There are 3 ways to turn a row about zero (a turn may also mirror it). The second row of each pair is the first, turned, with some noise.
In the rows, zero is written as 128.
Known pairs, each followed by its turn:
[203 171 108 113]
[ 93 128  93  53]
V

[137  83  78 126]
[ 87 177 112 129]
J

[115  90 107 136]
[163 126 100 118]
X

[153 130 165 140]
[ 97 143 141  99]
X

[ 98  84 144  77]
[186 109 164 102]
X

[170 125  87 181]
[ 55 101 141 115]
V

[123 162 116 120]
[141 123 143  97]
V

[115 138  81 123]
[136  85 144 111]
V

[ 98 125  93 110]
[162 110 120 158]
X

[191 185 185 135]
[101 208 113  70]
V

[127  92  82 125]
[ 87 164 109 131]
J

[182 117 139 105]
[127 150 169  91]
J

[154 138 176 148]
[ 85 139 142  95]
X

[140 134 125 132]
[133 135 125 115]
J

[143 141 102  98]
[100 121 126  93]
J

New pairs, each followed by its turn:
[119 121 164 188]
[ 90 110  97  81]
X

[ 90 113 115 133]
[107 125 110 161]
J

[113 121 153  99]
[161 143 115 140]
V

[101 105 148  73]
[ 85 105 170 150]
J

[126 164  91 139]
[116 126 107 176]
X

[ 85 130 156  94]
[146  84 167 119]
X

[144 144 113 147]
[143 137 108 108]
J

[111 124 141 139]
[131 139 142 144]
V

[139 158  64 131]
[130 144  99 190]
X

[153 123 128 201]
[ 58 139 158 141]
V

[159 156 152 129]
[ 89 148 149 128]
X

[159 163 159 119]
[124 171 116  92]
V

[127 154 136  86]
[112  91 146 107]
J

[128 123 146 141]
[116 126 125 109]
X

[192 121 150 124]
[ 91 158  82 112]
V

[158 163 151 133]
[164 113 140  99]
J

[ 45 126 137  87]
[ 82  68 129 181]
J

[126 181 102 135]
[101 119 120 180]
X

[137 146  68 160]
[127 151  66 102]
J

[154 154 120 148]
[155 133 110 100]
J

[ 64 117 152 103]
[189 134 143 165]
V

[158 102 150 135]
[143 158 159 128]
J

[168 127 107 186]
[ 95 167  74 125]
X

[ 96 168 127 113]
[166 131 157 102]
V

[ 82 110 117 124]
[100 118 113 167]
J

[145 148 131 165]
[ 95 143 151 115]
V

[136 138 103 147]
[107 110 142 114]
V

[106 161 127 124]
[129  91 110 127]
J

[187  59 136  79]
[ 88 183 202 107]
J

[110 215 141 152]
[141 162 192  73]
V

[156  86 122  93]
[ 91 160 166 116]
J

[118  98 148  87]
[163 133  94 152]
V

[103 111 121 157]
[132 141 106 163]
J

[110 114 128 154]
[118 125 150 152]
V

[125  58 137 156]
[127 184 142 178]
J

[173  72 131 111]
[103 121  66 154]
V

[149 154 125 136]
[111 135 134  99]
V

